The same things were measured in two ways. Each way mixes the same 8 hidden numbers, adds some noise and spreads widely along 6 directions of its own, which tell nothing about the thing.
Some things both ways: the first way, then the second way.
[-0.85  2.27  0.77 -2.34 -1.04 -2.19  0.34 -0.99  1.02 -1.27  2.94  4.39
 -1.12 -0.30 -0.63  1.03 -2.07  1.56 -0.73 -2.41  1.24 -1.54]
[ 0.50 -0.26 -1.23  1.17  1.39  1.56  3.62  1.77  2.58  1.77  1.27 -2.34
  1.41 -0.72  1.34 -0.19 -4.05 -1.81 -3.50]

[-1.27 -2.78 -2.49  0.41  1.39  2.96  1.39  2.68  0.95 -0.76 -0.35 -2.20
  0.96  2.16 -1.92  0.70 -1.19  1.57 -1.79 -1.83  0.31 -0.37]
[-0.87 -1.16 -0.84 -0.92 -2.77  0.42 -0.91 -1.87  0.02 -0.57  3.30  0.62
 -0.77  2.62  2.40 -2.74  3.85  3.51  0.55]

[ 1.78  0.46  1.78  1.54 -0.44  1.00  1.36 -1.70 -1.29 -2.50  2.85  2.29
 -0.55  0.62 -1.25  0.34  0.73  1.49  0.13 -2.78 -0.31 -0.76]
[-7.50 -0.13 -4.02  4.37  3.86 -1.58 -1.42 -0.82  0.78 -0.15 -3.73 -1.10
 -1.00 -3.21  0.82  2.33 -1.46  0.98  1.91]

[ 0.49  1.34 -1.68 -2.06  0.24  0.13  1.81  2.84 -1.59 -2.56 -1.48  1.13
  1.11  0.10  0.59 -0.49 -0.11 -2.07 -1.10  1.21  0.99  0.33]
[-2.50  0.92 -0.29  2.04  0.90 -0.19 -1.44 -0.48 -0.22 -0.05 -0.92 -1.98
 -0.23  0.45  0.57  1.39 -1.84  2.02  3.98]

[ 0.58  2.35  0.13 -0.79 -2.25  2.70  1.44 -0.88  0.48 -3.32  2.33  3.55
 -0.95  0.51 -1.50  0.62 -0.18  1.47 -0.67 -2.57  1.96 -1.24]
[ 1.13  0.48 -0.46  0.14  0.92 -0.79  0.36  0.82 -0.29  1.01  1.24 -1.98
  0.84 -2.18  1.59  0.98 -2.40 -2.09 -1.03]

[-1.88 -2.13 -0.69  0.54  1.61  0.43  2.32 -0.67  1.69  0.27  0.53 -0.50
 -0.68  1.10 -0.29  1.12 -0.41  2.33 -0.97 -1.33 -0.10 -0.46]
[-2.88  0.06 -1.70  2.11  0.48 -0.63 -0.95  0.93  0.47 -0.32 -1.16  1.57
 -3.96 -1.00 -1.27  2.36  1.23  0.59 -1.03]

[-0.26  0.04 -2.58 -0.43 -1.01 -0.97 -0.74  2.15  0.17 -1.10  0.79  1.78
  1.42  0.03 -2.17  0.62 -0.27 -0.56 -0.39  1.16  0.30  0.50]
[ 1.33  1.65 -0.74 -1.75  1.21  0.71  2.25  3.77  1.34  4.04  4.08 -2.68
  1.05 -5.16  0.25 -0.66 -2.47 -1.44 -0.34]

[ 0.89  1.51  2.07  0.45 -3.00  0.92  0.96 -3.08 -2.78 -4.93  2.25  2.93
 -1.42  0.52 -0.58 -0.58 -0.14  0.73  0.41 -2.52  3.02 -2.50]
[ 0.56 -0.34  0.16 -0.33 -0.97  1.09 -3.75 -0.32 -2.18 -0.51  0.76 -2.66
  2.43  0.02  0.41 -1.13  1.61  2.86  2.90]

[ 0.53 -1.20  0.20  1.47  2.74 -1.66  2.46 -3.54 -1.27 -0.32  0.14 -1.60
 -0.51  0.98  0.96  1.32  2.16  1.45  0.14  0.06 -0.22  0.86]
[-1.34 -0.06  0.17  0.53  1.17 -0.70  0.75  1.62  1.40  1.36  0.54 -0.98
 -0.09 -1.17  0.08 -0.63  1.30  0.33 -0.65]

[ 0.13 -2.13  1.87  1.92  0.78  1.46  2.00 -1.70  0.41  1.08  1.20  1.92
 -1.39  2.57 -1.02  1.88  0.51  1.58 -1.77 -2.73 -2.18 -0.09]
[ 3.17  2.34  0.58 -0.54 -1.08 -0.35  0.33  0.42  0.25 -2.09 -1.56 -1.15
 -1.74  1.82  3.53 -0.23 -2.89  1.09 -0.78]

[-1.22 -1.41  0.34 -0.55  0.37  2.26  2.03 -0.37  1.73 -0.33 -1.78 -0.01
 -0.73  1.89  1.21 -0.08  0.51  0.92 -1.73 -1.30  0.98 -2.06]
[-0.94  3.36 -2.25  1.90  1.15 -1.29  2.00  3.68  0.38  0.41 -3.54  0.15
 -3.08 -1.34 -0.31  1.91 -6.37 -2.46 -1.06]

[-0.11  0.23 -1.05  1.03  0.19  0.06  4.35 -4.21 -5.61 -2.66 -0.98 -1.45
  0.50 -0.33  0.74 -1.78  1.07  1.03 -0.92 -0.41  0.34  0.79]
[ 0.03  1.41 -0.53  0.62  0.48  0.96 -1.83  1.86  0.02  1.41  1.81 -3.21
  0.67 -2.51  0.81  1.21 -3.13  1.36  3.73]

[-2.80 -2.15 -0.79 -1.18  2.32 -2.98  3.56 -4.00 -0.89  0.34 -0.82 -1.63
 -0.47 -0.21  2.14  0.07 -0.50  2.20 -0.57 -0.10  0.98 -0.85]
[-2.83 -2.00  0.06  1.55  0.62  0.81  0.51 -2.05  2.76 -0.54  0.29 -2.46
  2.78  2.73  4.08 -3.20  1.37  3.58  0.55]

[ 0.28  1.42 -2.49 -2.03 -0.91 -1.69  1.04  0.57 -0.91 -0.28 -0.35 -0.46
  0.58 -0.67 -1.73 -1.04  0.21 -1.39 -1.19  1.71  0.84  0.30]
[-0.05 -0.86 -1.57 -2.76  0.75 -1.14  0.50 -2.05  0.12  3.02  3.65 -0.39
  1.83 -2.94  3.29 -2.44  4.30  1.44 -1.33]

[-0.80 -0.66 -0.54  0.20 -0.09 -1.33  0.43  2.02 -1.82 -2.74 -1.56 -0.50
  1.35 -0.24  0.36 -1.62 -1.00 -1.77 -0.15  0.66  0.80 -0.65]
[-1.91 -2.01 -2.47 -0.05  0.43 -0.01  2.55 -1.15  1.50  1.31  3.27 -0.13
  0.87  0.50  1.62 -2.75  0.70  0.21 -1.54]

[-1.18 -0.82 -1.32  1.65  0.49  0.77 -0.71  3.36  3.62 -0.33  1.37  1.62
  0.62  0.58 -2.50  2.27 -0.83  0.57 -0.44 -0.64 -1.11  1.46]
[-0.04 -0.40 -3.35  0.14  0.66 -0.90  3.06  1.62  2.61 -0.37 -0.94  1.40
 -1.87  2.27  0.56 -2.35 -2.14  1.06 -1.80]

[ 0.43  0.07  0.09 -0.91 -1.22  1.11  0.19  0.33 -0.36 -3.65 -0.15 -0.34
  1.06 -0.05  0.20 -2.55 -0.01  0.71  0.05 -2.04  2.51 -3.79]
[-0.61 -1.78 -2.39 -2.84 -0.45 -0.20  1.61  2.24 -0.66  2.07  4.16  1.42
  1.82 -1.57 -0.94 -4.31  2.01 -0.46  0.56]

[-0.68  3.47 -1.09 -3.60 -0.04 -3.06  1.87 -1.11 -0.47 -0.27 -0.02  0.27
 -0.27 -1.49 -0.16 -0.80 -1.19 -0.15 -1.76 -0.39  1.00 -0.01]
[ 1.41  0.05 -0.79 -0.57 -0.94  0.51  0.93  0.51  0.39  2.44  2.09 -0.48
  1.04  0.01  0.87 -0.34 -0.44  0.75 -0.63]

[-1.88 -2.00 -0.65 -0.64  1.00  0.32  2.50 -0.86  2.50  0.56  0.07 -1.22
 -1.01  0.44 -0.49  0.39 -0.29  1.66 -0.63 -0.68  0.92 -1.40]
[-0.17 -1.29  0.33 -2.84 -0.72 -0.51 -0.55 -0.89 -0.98  0.73  2.46  1.55
  0.46 -1.01  0.65 -1.42  5.52  2.17  0.69]

[-0.61 -0.03 -0.58 -0.64 -0.81  1.95  1.11 -0.25  0.59 -3.43  0.27 -0.94
  0.02  0.18 -0.68 -0.81 -0.54  1.23  0.01 -2.03  3.13 -2.62]
[-3.09 -1.26  0.64  3.04  0.59  0.11 -0.82 -0.06  0.81  0.74 -0.47 -2.96
  3.43 -0.36  2.95  0.16 -1.26  0.16  1.83]

[-0.05 -0.94  1.50  2.11  0.36  1.13 -0.06 -0.56  1.53 -2.49 -0.37 -0.17
  0.49 -0.06 -0.31  0.26  0.71 -0.05  0.74 -1.69  0.24 -0.82]
[-1.91 -1.30 -2.21 -0.08 -0.73 -3.05  1.36  0.80 -0.75  2.53  3.37  1.29
 -0.02 -1.80  0.82 -1.76  2.17 -3.25 -1.56]

[ 1.23 -0.10  0.23 -0.12 -0.06  0.68  0.97 -0.57 -0.34 -1.61  1.56  1.89
 -0.26  1.11 -1.37  1.45  0.55  0.26 -0.44 -1.02  0.43 -0.34]
[-0.45  0.56  1.60  0.27  0.11  0.23 -1.26 -1.40  0.06 -0.19  0.41 -3.14
  1.85  0.45  3.50 -0.89  0.84  2.24  2.48]

[ 2.74  2.26 -1.14  0.24  0.09  0.05  0.51  1.22 -2.80 -2.81  0.22 -0.93
  1.24  0.58 -1.05 -1.02  1.42 -0.66 -0.66 -0.11  0.37  0.56]
[ 1.00 -0.72 -1.58 -0.57  0.46 -0.55  2.45  1.60  1.14  2.08  2.13  0.69
 -0.52 -0.96 -0.15 -0.88  0.26 -1.38 -2.79]

[ 0.44  1.04 -1.34 -2.01  0.40 -0.42  3.06 -2.67 -1.72 -0.30 -0.58 -0.65
  0.27 -0.18  0.20 -0.97  1.12  1.01 -1.57 -0.59  0.34 -0.55]
[-0.65 -0.28 -2.66  0.94  0.83 -1.75  2.39  0.61  1.78  0.79  0.06  1.29
 -2.92 -0.06  1.04  0.33 -0.30 -0.80 -3.32]

[-2.54 -0.80 -1.36 -0.66  0.14 -0.73  2.03 -0.59  0.70 -1.24  0.59  2.42
  0.05 -0.16  1.08  0.17 -0.84  2.22 -0.29 -0.38  0.88 -1.02]
[-0.48 -3.23 -2.24  0.75  0.93 -0.28  1.66 -1.68  2.27 -4.01 -1.87  0.36
 -0.61  4.68  1.97 -3.12  0.54  2.16 -2.27]

Other things, the second way, with their names:
(136): [ 1.82 -1.03 -0.04 -1.94 -0.08 -0.91  3.45 -0.80  1.23  3.41  5.45 -0.20
  1.01 -1.91  2.99 -1.01  2.40 -1.99 -4.26]
(162): [-0.51  1.85 -0.26  1.67 -2.02 -0.08 -4.80  1.21 -1.32 -2.69 -3.72 -1.11
 -3.02  1.98 -0.13  0.13  1.22  3.56  0.99]
(16): [-1.03 -0.74 -1.50 -0.13 -0.68 -2.47  1.10  1.28  0.22  3.94  2.73 -0.61
  2.85 -3.08  2.80 -1.40  0.91 -2.65 -1.17]
(338): [ 2.80 -0.44 -0.67 -1.43 -0.11 -1.78  2.84 -1.57  1.80  0.44  1.45 -0.22
  0.07  2.49  3.69 -2.38  0.78  0.16 -3.02]
(375): [ 0.61  3.57 -1.13 -1.93  2.54  2.46  0.26  1.80 -0.29 -0.54 -2.12 -2.29
 -0.45 -3.43 -0.16  0.08 -4.72  2.26  2.37]
(203): [ 2.70  3.05  1.03 -1.17  1.48  1.54  2.42  1.15  1.79  4.25  1.59 -4.10
  2.76 -3.06  2.69  0.36 -2.51  0.61 -1.04]
(65): [-1.70 -0.38 -3.21 -0.39 -0.16 -1.12  1.58  1.50  0.77  4.42  3.40  0.18
  1.06 -3.03  0.60 -1.65  0.24 -1.57 -0.70]
(405): [-0.57  2.01 -1.10  1.85  0.71 -0.35  0.57  3.58  2.53  1.63 -1.32  0.44
 -3.87 -0.86 -1.51  2.12 -2.77  0.63 -0.31]
(80): [-0.70 -0.68  0.12  0.15  0.12 -1.01 -0.38 -1.26 -0.03  0.36  1.66 -2.02
  1.02 -0.80  3.08 -1.01  2.85  0.32 -0.87]
(114): [-1.29  0.50 -1.83  2.08  2.25 -0.46  3.44  1.64  2.84  1.78 -0.66 -0.89
 -1.07 -0.60  0.57  0.61 -2.47 -2.08 -4.11]
(208): [ 0.16  0.26 -1.39 -0.18 -0.62 -0.38  2.01  0.35  1.12 -0.66  0.36  0.11
 -1.10  2.04  1.86 -1.10 -1.12  0.42 -0.91]
(378): [ 2.60  0.54  0.12 -1.70 -1.18  0.04 -0.71  3.44 -1.50 -0.04  1.14  1.48
 -1.71 -0.10 -2.68  0.41 -0.09 -0.20  1.66]
(221): [-2.12  1.47 -0.05  3.49  1.09  1.63  0.77  0.55  2.13  1.18  0.55 -5.32
  1.09 -2.43  4.02  0.86 -3.14 -0.90 -3.12]
(298): [ 3.83  0.12  1.78 -2.14 -1.03  0.37 -0.09  2.73 -0.09  0.73  2.59 -0.08
 -0.34 -0.47 -0.63  0.11  0.41  0.23  0.55]
(6): [ 1.99  1.47  0.01 -3.69  0.48  1.07  0.18  1.33 -1.12  2.41  3.23 -1.58
  1.95 -3.55  0.28 -2.03  1.03  1.06  1.60]
(295): [-2.67 -0.86 -2.28  1.82  0.80  0.11  2.71  2.15  2.28  2.93  1.64 -0.27
  0.51 -0.29 -0.50 -0.58 -1.26 -1.02 -1.69]
(381): [-0.53  0.54 -3.52 -1.17  0.89 -0.03  0.95  1.02 -0.13  0.08 -2.07 -0.47
  0.94 -0.97  0.65 -3.11 -1.37  0.95 -0.88]
(57): [ 2.54  3.40 -0.64 -1.39 -1.63  0.02  0.08  4.34  0.33  3.60  1.12  1.24
 -2.70 -1.57 -1.98  1.55 -1.28  0.66  0.58]
(124): [-2.49 -1.34 -0.75 -0.61  0.19 -0.83 -2.22 -1.72 -1.46 -3.03 -2.87  0.57
  0.41  0.23  2.09 -2.01  3.33  2.32  0.82]
(205): [ 4.69  0.47  4.70 -0.81 -1.19 -0.74 -0.60  0.21  0.05  0.15  3.44 -2.68
  0.38 -0.20  3.20  1.56  0.80 -0.63  0.04]
(303): [-2.85  0.74 -3.78  0.31  0.13 -0.62 -0.10  0.93  0.86  1.67  0.04  0.50
 -0.54 -0.55  0.56 -1.53 -1.11  3.02  3.24]
(356): [-2.79 -1.37 -2.24  2.97  2.13 -0.64  2.18 -0.01  2.33 -2.32 -3.70 -0.67
 -0.38  2.59  2.09 -1.25 -2.62  0.08 -2.23]
(290): [-3.27  1.21 -2.71  0.09  1.43 -1.38 -0.90  1.61  0.48  0.78 -1.29  0.54
 -2.63 -2.44 -0.55 -0.71  0.68  2.03  1.80]
(266): [ 0.33 -0.20 -2.76 -3.83 -0.48 -1.60  5.18  0.95  1.20  4.48  4.55  1.05
  3.37 -0.50  2.87 -5.60 -0.19 -0.90  0.62]
(211): [ 0.49  1.67 -1.07 -0.68  0.50  0.04  0.15  1.45 -0.42  1.74  0.60  0.36
 -1.26 -2.60 -0.49  1.16 -0.45 -0.19 -0.46]
(76): [-2.70  1.49 -1.92  1.20  1.47 -2.37  1.32 -0.48  1.61  3.63 -0.38 -2.29
  1.53 -2.13  4.00 -0.70 -1.05  0.15  0.57]
(353): [ 2.52  1.65  1.25  0.25 -0.65  0.60  1.22  4.56  1.03  0.18 -1.25 -1.55
  1.59  2.04 -0.33 -1.58 -4.35 -0.27  1.79]
(110): [-2.66 -0.96 -0.32  2.58  0.60 -0.55 -1.29 -0.10  0.60 -1.65 -2.59 -2.04
  1.38  1.22  2.15 -0.65 -0.54  1.20  1.37]
(253): [-3.69  0.86 -3.17  2.31  0.22 -1.50  0.28  2.19  1.03  1.87 -0.94  0.56
 -2.19 -1.83  0.58 -0.39 -0.23 -0.87 -2.50]
(126): [ 0.22 -0.15  0.00  1.39  0.35  2.42 -2.56 -0.56  1.01 -1.90 -1.65 -1.48
 -1.18  1.22  0.35  1.15 -0.12  4.34  0.13]
(308): [-2.48 -0.50 -1.88  1.18 -0.18 -3.34  0.20 -1.98 -0.20  1.73  0.47 -0.53
  0.59  0.02  3.98 -1.10  1.65  0.23  0.09]

Some of these things the first way, each followed by its name:
[ 3.41  3.50  1.60 -2.32 -2.30  0.13 -1.51  0.57  1.21 -2.26  2.49  4.63
  0.45 -0.81 -3.08  1.09  0.26 -2.22 -0.23 -2.04  0.25 -0.98]
(308)
[ 0.42  1.99 -2.27 -1.35  1.47  0.86  2.00 -0.44  0.09 -1.91 -1.33 -2.13
  0.50  0.66  1.00 -0.01  1.59  1.30 -1.24 -0.18  2.07  0.04]
(353)
[ 0.69 -1.80  2.11  2.47  0.00 -0.52  0.20 -0.32 -1.96 -2.43 -0.64 -0.26
 -0.84  2.00  0.48  0.00  0.87 -1.63  0.33  0.12  1.04 -0.95]
(114)
[ 2.01  1.12 -0.09 -0.47  0.29 -3.63  1.27 -1.13 -3.64 -0.58 -0.36  1.13
  1.34 -1.14 -0.30 -0.94  1.42 -2.42 -0.30  1.67 -1.75  1.38]
(205)
[-0.62  0.38 -1.42 -0.14 -1.55 -2.10  0.49  1.92 -2.63 -1.55  1.54  1.63
  0.00  0.57 -1.91 -0.83 -1.91 -0.64 -0.96  0.50  0.59 -0.01]
(126)
[ 0.92  1.85 -1.59  0.01  1.08  0.99  1.35  1.65 -0.32 -2.19  0.02 -0.10
  1.14  0.29 -0.17 -0.18  0.88  0.78 -0.80 -0.62 -0.09  0.88]
(378)
[ 0.16 -0.81  0.91  0.92 -0.07  0.48  0.53 -0.51  1.68  0.41  0.62 -0.96
 -1.17  1.11 -2.82  1.29 -0.10 -0.61 -1.05 -1.40 -0.21  0.06]
(57)
[ 2.08 -0.45  6.17  3.52 -1.95 -0.02 -0.45 -3.18 -1.73 -2.67  2.52  2.84
 -2.73  2.17 -0.35 -0.35  0.77  0.16  0.49 -3.59  0.25 -2.99]
(381)
[ 0.56  0.32  0.80 -1.10 -0.67  1.53  1.70 -2.44  1.26 -0.71  2.65  1.92
 -0.50 -0.06 -2.29  0.90 -0.29  2.19 -0.84 -3.76 -0.10 -1.54]
(303)
[ 0.07  1.66  1.26  0.25  1.63 -1.48  2.96 -6.28 -0.53 -0.21  1.18 -1.07
 -0.72 -1.12  0.02  0.49  0.89  3.11 -0.65 -3.38 -0.78  0.63]
(65)
[ 1.37  1.40  1.66  0.19  3.22 -1.08  1.31 -0.86  2.04  0.90 -0.75 -2.60
  0.02 -0.34 -0.15  0.49  1.32 -0.03 -1.20 -2.06 -2.04  1.25]
(266)
[-0.54 -1.22 -2.49  0.71  2.16  0.25  1.67  0.61  1.29  0.96  0.38 -1.22
  0.56  1.18 -1.70  2.11  0.61  1.42 -1.27  0.18 -1.06  2.11]
(405)
[ 1.02  4.16 -2.68 -2.03  0.07 -0.49 -0.40  0.82  2.01 -0.85  0.45 -1.82
  1.60 -1.59 -2.56 -0.26  0.45  0.60 -1.27 -1.28  0.60  0.75]
(16)
[-0.07 -0.94  0.24  0.78  1.79  1.30  2.05  0.03  0.55 -0.39 -0.18 -0.63
 -0.20  1.57 -0.14  0.81  0.25  1.39 -1.43 -1.96 -0.71  0.14]
(208)
[ 0.39 -1.80  0.56  2.52  1.16  2.22  1.36 -1.69  1.04 -1.19  1.84  0.24
 -1.06  2.31 -1.34  2.84  1.10  2.41 -0.22 -2.10  0.08  0.40]
(80)
